The rows of a group lie close to one hidden flat surface of 11 dimensions, which may be shifted away from zero. Surfaces can cross.
(in the rows, 128 means zero)
Known rows, each followed by its group:
[118 175 128  73 128 162 114 143 168 107 130 136 136 171 157 102  61] => (4)
[175 149 135 135 161 126 160 173 145  89 180 119 110 139 115 161 133] => (1)
[ 93  28 169 127 110 121 136 133  99 160 160 145 125  56  81 112 167] => (6)
[124 143 147 157 117 178 112 156 167  98 199 115 151 156 154 145 138] => (3)
[121  89 117 138  85  74 124  97  94 170  98 142 178 199 121 139 102] => (4)
[178 166  88 116 102 140 134 144 120 132 129 121  89  94  86 140 161] => (1)
[ 95  93 173 117 120 129  84 112 136 140 132 100  87  69 155 104 130] => (4)
[181 182 118 152 133 152 163 126 104 156 165 182 125 173 103  60 134] => (4)
[129 111  80  97 151 138 122  81 114 143  92 161 166  78 171 128 124] => (1)
[174 111  49  91 109 130  86 127 123 105  96 132 175 107  97 146 135] => (6)
[ 99 179 130 140 106 200 129 101 191  90 152  95 158 130 130 151 132] => (3)
[ 77 185 114 146  98 178 130 120 134 191 139 133 133 125  92  89 154] => (0)
[178 142  87 168 172  97 136 165 152 105 180 110 117 126 171 176 147] => (0)
[133 165  79 112 169 145 136 167 134 204 122 169 134 124 166 129 132] => (1)
[127 116  80 122  91 114  87 127 132 179 145 136 174 169 117 177 129] => (2)
[168 114 109 124 136 117 122 146 127  69 194 150 119 135 143 136 128] => (3)
[137 157 132 123 144 119 132 166 142 146  94 130  81 151 155 156 128] => (6)
[159 112 122 127 137 115  99 122  56 138 148 161 121 115 119 126 156] => (6)
[ 91  93 142 156 108 118 144 144 146 103 109 107 144 139 140 120 123] => (5)
[164 101 120  98 158  97 120 176 175 108 128 141  68 124  98 122 122] => (4)
[104 108 150 105 153 141 142 145 168  77 202 165 103 128 195 117  94] => (3)
[165  93  83 151 125 139  91  66 174 134 148 147 134  91  60 111 178] => (6)
[164 163  28 111 144 105 127 140 149 192  83 144 125 115 148 139 131] => (0)
[152 100 155 186 116 113 133 107 130 133 125  82 176 148 141 163 141] => (5)
[132 125 113 110 119 142 166 134 125 152 105 145 144 112  81 158 150] => (1)
[135 127 146 168 142 112 174 125 152 185 160 143 132 165  98 158 148] => (1)
[121 194 120 109  91 156  60 130 139 143 126 121 116 184 114 107 108] => (4)
[ 77 123 170  99 143 126 116 150 111 181  89 114 138 129 153 131  99] => (3)
[168 157  94 115 127 142 146 164 105 147 139 166 140 151  90  98 129] => (4)
[122 112 149 169 156 121 152 121  75  79 202 152 136 126 136 104 145] => (5)
[ 84  63 148 183 126  83 170 117 154 148 114 153 118 158 145 156 150] => (3)
[154  85 148 164 113 106 120 157 129 109 117  92 185 171 154 122 106] => (6)
[185 173 114 100 137 148 131 166 141  51 164 106  91 111 105 140 126] => (1)
[116 121 126 123 139 124 141 168 164 145 116 121  85  95 101 103 139] => (2)
[172 102  91 124 159 114 158  85 136 106  97 169 172 144 153 162 119] => (4)
[137 188  46 183  94 120 133 109 108 158 136 100 163 133 123 149 167] => (1)
[ 97 129  79  93 126 145 131 164 114 162  74 137 140  77  91 148 159] => (0)
[ 88 146 109  99 128 168 130 152 125 203 114 169 129  98 152  97 134] => (2)
[118 149 126 132 153 141 124  80 181  93 165 118 117 112 180 119 104] => (1)
[117  61 109  99 107  86 106 114 181 144 145 135 114 112 119 122 107] => (0)
[170 177 100  90 132 160  74  92 163 104 126 150 103 151 144 111 105] => (4)
[138  82 123 131 108  97 128 165  69 126 208 157 143 135 171 139 126] => (3)
[ 91 113 127 141 142 113 115 118 135 181  95 157 138 165 124 140 136] => (6)
[125 127 106 152 117 113 161 103 103 102 133 125 176 139 137 134 124] => (2)
[118 158 133 139 158 114 147 160 123  90 119  91 107 110 102  80 118] => (2)
[178 154 106 145 103 110  94 124  96 113 156 119 148 187  80  97 120] => (0)
[153 129 175 196 110 143 100 100  86 125 214 122 118 131 107  61 162] => (5)
[209 157  92 129 143 128  78 104 127 122 137 129 135 152 121 156 135] => (5)
[ 71 144 141 116 158 132 164 166 180 116  93  98 119 113 127 117 103] => (2)
[121 102 177 162 118 114 125 101  55 127 148 135 130 128 124  89 141] => (1)
[ 93  98 156 150 140 137 127 136 121 122 180 139 146 134  51 114 155] => (3)
[176 130 108 154 120 102 133 110 104 101 118 110 132 134 124 177 152] => (6)
[163 176 104 149  78 122 142 103 168  99 118  79 115 161  94 133 121] => (4)
[ 96 195 148 144 161 173 108 121 176 107 153  71 108  87  80  87 137] => (2)
[100  89 111 145 150  57 104 198 106 101 201 108 138 152 110 123 114] => (1)
[160  79 166 117 148 102 152 161 107 103 147 127  75  74 149 158 144] => (6)
[161 107  86 132 121 117 127 124 109 190 101 157 118  89 152 130 163] => (2)
[110 157 116 117 110 126  91 115 119 128 167 130 158 181 141 116  87] => (2)
[138 142  96  99 105 129 104 123  87 203 100 192 149 177 131  94 111] => (4)
[105 147 122 146 129 112 113 142  76 163 162 178 102 171  88  92 150] => (5)
[139 130 104 118 171 159 126 153  93  98 159 143 153  77 106 131 161] => (0)
[131 224 118 165 178 149 140 131 164 128 115 105  97 144 197 133 126] => (0)
[128  83 133 122 102 124 113 105  98 128 162 113 175  95 194 167 120] => (3)
[129 135 147 125 136 141 122  81 187 101 127 121  85 114 153 136 123] => (6)
[152  93  78 115 140 128  83 145 110 190  94 175 151 115 116 107 151] => (6)
[100 133 118 130 109 131 166 151 148  98 164 132 151 159 202 169 102] => (3)
[147 168 126 159 117 151 107 156 147 186 167 139 112 168 131 120 149] => (2)
[166 111 103 130  79 128 137 117  87 129  85 101 150  83 146 155 152] => (6)
[115 140 108 137 122 146 168 104 148  60 181 140 150 134 136 148 126] => (3)
[134 106  96  96 131 147 102  89 206 146 126 138 138  98 178 177 120] => (2)
[ 82 148 101  71  65 180 101 152 139 187 120 118 138  85 128 137 130] => (3)
[163 126  67 133 151 157 139 126  76 178 149 179 187  80 152 117 165] => (0)
[197 114 115 145 190 101 116 111  81 119 139 160 148 140 179 160 136] => (5)
[122 117 146 177 151  72 121  91 111 105 126  78 157 151 141 141 112] => (2)
[173 126 103  83 182 154 141 156 102 124 157 210 158 134 136  90 110] => (4)
[ 45 122 150 145  84 105 139 154 115 111 117  74  96  99 140 122 128] => (1)
[109 105 100  76 125 138  61  94 137  77 141 142 182 144 103 117  87] => (6)
[ 92 153 191 114 157 148 121 185 172 187 140 119 107 170 155 126  95] => (5)
[108  88 137 149 104 126 124 189 115 185 103 114 169 137  96 130 150] => (5)
[ 96 112 149 106 102 154 117 147 176 170  85 114  91  83 172  90 122] => (5)
[150 134 118 153 209 137 125 121 117 101 202 149 133  86 141 109 152] => (0)
[142 151 100 133 182 130 162 173 132  87 115 121 197 162 171 177 106] => (0)
[114 188 173 163 101 148 145 152 110 188 189  95 118 159  91 126 144] => (5)
[176 161 124 153 132 150 104 144 121 136 138 111  59  76 106 101 185] => (4)
[215 116 161 134 134 124  88 150 102 143 189 109  89  92 147  98 139] => (5)
[147 141 102 178  74  89 125  75 186 151 155  96 136 187 141 134 110] => (0)
[146 105 157 153 145 105  62 154 131 172 123 144 127 206 124 109 124] => (5)
[144 151 170 176 145 118 123  72  89  84 136  65 194 160 135 161 113] => (3)
[164 182  90 107 139 139 111 116 174 147 130 138  92 135 152 121 112] => (1)
[ 94 132 190 107 155 133 110 112  87 134 137  93 164 123 146 123  87] => (3)
[153 105 137 142 107 111  80 110 132 158 206 158 103 158 128  98 132] => (2)
[ 71 147  86 137 134 138 142 127 127  98  97 168 152 167 125 125 131] => (5)
[203 160  55 171  93 131 134  85 115 130 151 119 191 143 148 152 148] => (0)
[145 156 123 114 151 145 142 127 197 106 140 157  94 164 102 103 111] => (4)
[106 153 151 167 163 161 155 148 205 115 136  77 111  90  79 128 162] => (2)
[137 105 120 171 161  91 135  65 139 100 128 136 148 159 118 193 147] => (6)
[130  82 146 149 109  92 101 127 123 179 191 151 117 152 122  83 124] => (0)
[110 118  57 102 131 123 131 166  97 116 122 121 145  50 136 146 151] => (1)

New rows. What belongs after each?
[133 155 125 166 111 180 118 132 122 167 105 115 180 139 133 125 158] => (5)
[110 145 141 171 136 167 148 167 140  72 127 102 195 172 151 125 123] => (5)
[ 97 117 129 104 101 153  74 111  97 138 152 132 160 114 107 111 128] => (4)
[126  98 187 171 132  83 109  64 171 131 152  99 123 186 133 159 107] => (5)
[138 145 145 102 155 145 135 190  66 128 102 150 122 127 158 109 122] => (1)
[120 132 188 120 144 138  81 163 175 175 162 117 103 173 118 110 102] => (5)
[147 173  91  88  95 144 121 198 117 167 140 119 101 111  74 133 142] => (5)
[ 66 129 168 138 170 110 104  88  92 137 130 104 143 110 159  81  97] => (2)
[137 145 136 130 150 153 133 160  86 116 163 133 169 135 138 111 122] => (4)
[142 132 111  76 128 155  80 141  94 124 125 127 143  80 170 115 114] => (4)
[114  86 171 173 118 156  82  64 184 143 120 107 172 146 129 112 136] => (5)
[ 96  63 146 136 142  80 157 133 153  95 143 114 137 124 106 129 112] => (2)
[ 98  83 129 127 133 137 157 122 106 155 143 166 175 111  90 116 143] => (4)
[140 142 134 117  80 155 106 148 139 139 114 114  87 111 177 135 138] => (0)
[117 100 140 100 224 120 123 141 113 129 139 179 142 112 160  82  97] => (0)
[107 100 166 175 134 109 155 105 122 168 142 106 179 154 121 181 141] => (5)
[109 144 177 146  96 153 123 115 135  79 192  95 122 144  90 112 125] => (6)
[164 152 144 165 147 152 121  99  95 108 157 143 113 116 193  87 141] => (5)
[155 126  83 106 128 164 101 114  92 148 181 175 161  86  86  74 150] => (0)
[143 111 138 132 104  92 209 126 119 181 116 157 126 150 142  67  94] => (4)
[131  74 143 171  92  70 123 103  86 174 149 122 114 129  93 129 159] => (5)
[130 147 124 156 126 153 154 100 119  82 124 127 127 100 193 105 135] => (5)
[100 149 102 149  89 158 135 159  83 124 147 144 128 118  88  72 165] => (5)
[159 127 100 116 101 110 138 156  96 114  95  79 162 102 154 154 115] => (4)
[164 181  66 187 137 113 139 122 119 167 131 116 128 124 146 155 174] => (0)
[124 113 165 195  97 109 114  83 121 136 157  95 106 130  88 113 166] => (4)
[140 128 138 131 140 149  72 140 114  95 173 110 119 101 104 123 153] => (4)
[108 100 127 105 107 133 116  81  75 146  67 151 190 137  91  87 110] => (0)
[149 156 128 137 188 191 126 114 146 130 156 141 127  61 168 111 158] => (2)
[ 90  87 176 120 152 134  80 112 142 144 170 178  82 124 133  54 120] => (5)
[183 147  61 102 137 113 110 162 180  93  73 111 138 162 128 179 110] => (6)
[104 145 155 166 159 148 145 148 119 232  86 179  80 136 146 100 173] => (4)
[129 125 151 139 170 155 145 158 100  99 170 143 142 110 170 103 131] => (5)
[ 99  79 122 187 120  90 139 102 124 101 100 128 187 180 118 154 138] => (5)
[140 156  76 128 159 140 134 164 144 101 137 110 121  82 122 173 164] => (0)
[ 95 134 147 108 116 179 118 168 150 147 113 134  92  83 173  61 126] => (5)
[111 116 155 193 129 119 174  61 141 146 136 154 149 176 106 120 141] => (4)
[115 116 141 104 187 185 160 118 131 103 138 161 147  55 173 149 147] => (6)
[105  61 108  83 137 110 140  98 182 114  73 133 128  70 164 177 116] => (3)
[102 162 153 124 158 133 153 175 154 160  90 131  63 120 178  70 109] => (2)
[ 89 130 176 135  77 127 148 139 154 155 161  84  74 102 120 104 123] => (5)
[ 89  50 134 119 117 116 133 133  83 148 132 155 192 115  75 119 135] => (0)
[171 133 119 138 104 164 138 100 145 104 104  99 142  80 165 132 142] => (6)
[111  65 157 145 126 100 118 106 152  97 178 130 118 133 108 130 128] => (3)
[128 149 179 159 113 131  83 153 152 144 154  98  98 190 162 121 114] => (3)
[ 58 200 122 160 132 162 156 131 132 157  82  77 170 125 112 127 136] => (2)
[113 182 151 159  84 165 102 104 140 127 173 104  95 140  96  90 145] => (0)
[130 167 113  85 137 145  87 172 122 104 136 131 116 148  59  81 107] => (0)
[178 142 141 163 152 151  95  92 130 151 110 126 155 149 184 135 139] => (5)
[142 103  97 125  68  85 187 117 144 158  80 111 130 117  98 125 120] => (4)
[136 126 171 105 149 131 138 177  92 187 182 142  72  75 157 103 132] => (5)
[138 126 178 135 131 107 116 156 126 217 156 108 113 156 112 157 129] => (5)
[156  89 101 109 157  75 106 116 120 153  93 151 114 117 152 112 108] => (0)
[107 110 135 132 136 142  90 142 109 147 157 151 136 132  72 120 159] => (4)
[134 168 112  77 134 167 129 108 176 107 127 159 136 153 151 102  78] => (4)
[144 157  93 134 107 119 167 115 184 105  72 100 139 164 117 169 113] => (4)
[144 146 156 127 132 125  84 129 161 147 113 120  66 150 170 111 114] => (3)
[159 114 100 117 148 148  96  86 112 120 132 163 145  97 125 134 153] => (4)
[110 198 122 137 103 133 113 124 124 156 151 141  77 175 100 101 132] => (5)
[ 81 115 149 114 122 162 115 144 160 133 165 139 117 119  99 111 134] => (3)
[133 171 195 158 110 159 128 143 117 137 169 113  65 136 146  89 140] => (6)
[ 88 129  99 127 116 145  86  98 170 122 107 152 151 176  75 122 130] => (5)
[126 143 144 139 170 177 121 178 131 154 162 161 137 133 118  89 151] => (6)
[103 104 187 145 142 122 119 208 151 136 147 103 150 187 122 123 107] => (5)
[ 89 148  61 150 123 143 125 137  81 111 167 114 188  81 123 125 157] => (1)
[ 92 109 132 160 164 127 144 112 132 106 205 135 182 129 116 128 131] => (1)
[110  88 133 148  83  67 142 134 135 188  86 116 107 157  86 130 133] => (4)
[195  79 111 125 127 118 124 159 105  97 134 106 146  70 144 139 144] => (5)
[156 140 139 171  97 130  97  95 140  87 117 111  89 141 182  66 125] => (5)
[109 162 116 140  95 200 101  79 193 128 102 106 163 129 116 116 139] => (5)
[183 154  82 119 137 136  95 102 132 123  84 142 114 125 176 136 130] => (5)
[152 199  93 144 127 145 113 134 134  55 116 136  96 175 175  87 112] => (5)
[153 182 107 147 114 152 138  71  98 157  69 137 169 160 154 129 131] => (1)
[116 139 132  87 160 168 177 164 161 102 121 134 128  90 138 158 123] => (1)
[142  89 183 156 171 110 112 132 163 117 147 102 167 181 153 165 102] => (5)
[100 106 120 107 129 105 153 147 115  92 180 142 106 103  91 130 128] => (5)
[154 122 169 168 132 157 113 183 171  99 104  65 178 169 186 125 108] => (5)
[174 158 122 161 105 109 138 139 121 138  91  84 121 149 178 154 129] => (5)
[186 164 112 140 127 148 127  90 123  94 148 122  92  96 123 149 165] => (6)
[143 132 113 117  66 101 130 123 110 144 103  91 140 134 136 118 100] => (4)
[135  84 155 141 120  93 133 119 151  97 130  98 114 119 160 136 110] => (5)
[199  95 123 117 134  61 127 124 149 121 140 166  77 177 110  91  94] => (4)
[162 179  73  98 125 155  90 193  93 144 114 172  87 124 129  76 143] => (5)
[128 154  97  89 145 169 165 131 128 173 102 203 155 144 139  94 111] => (4)
[139 142 114 128 150 105 108 138  72 155 107 127 106  94 135  76 131] => (2)
[202 142 163 163 152  97 116  87  91 154 162 123  85 130 198 132 133] => (5)
[150 152 136 158 133 103 114 159 101 141 101 108 135 192 158 149 121] => (4)
[186  85 182 177 169 111  77 120 111 114 159 130 136 162 180  99 123] => (5)
[107 175 129 116 139 188 132 115  90 147 138 144 152  95 119 105 144] => (3)
[156 113  92 172 107 113 140 110 147 164 189 134 168 144 158 141 137] => (0)
[143  82 189 182 150  81  93 115 121 164 139 127 129 194 158 124 121] => (5)
[155 132 106 109 136 107 122  88 176 117  74 144 121 176 168 151  89] => (4)
[ 91 171 139 131 167 142 153 132  95 155  95 153 121 140  67  94 140] => (3)
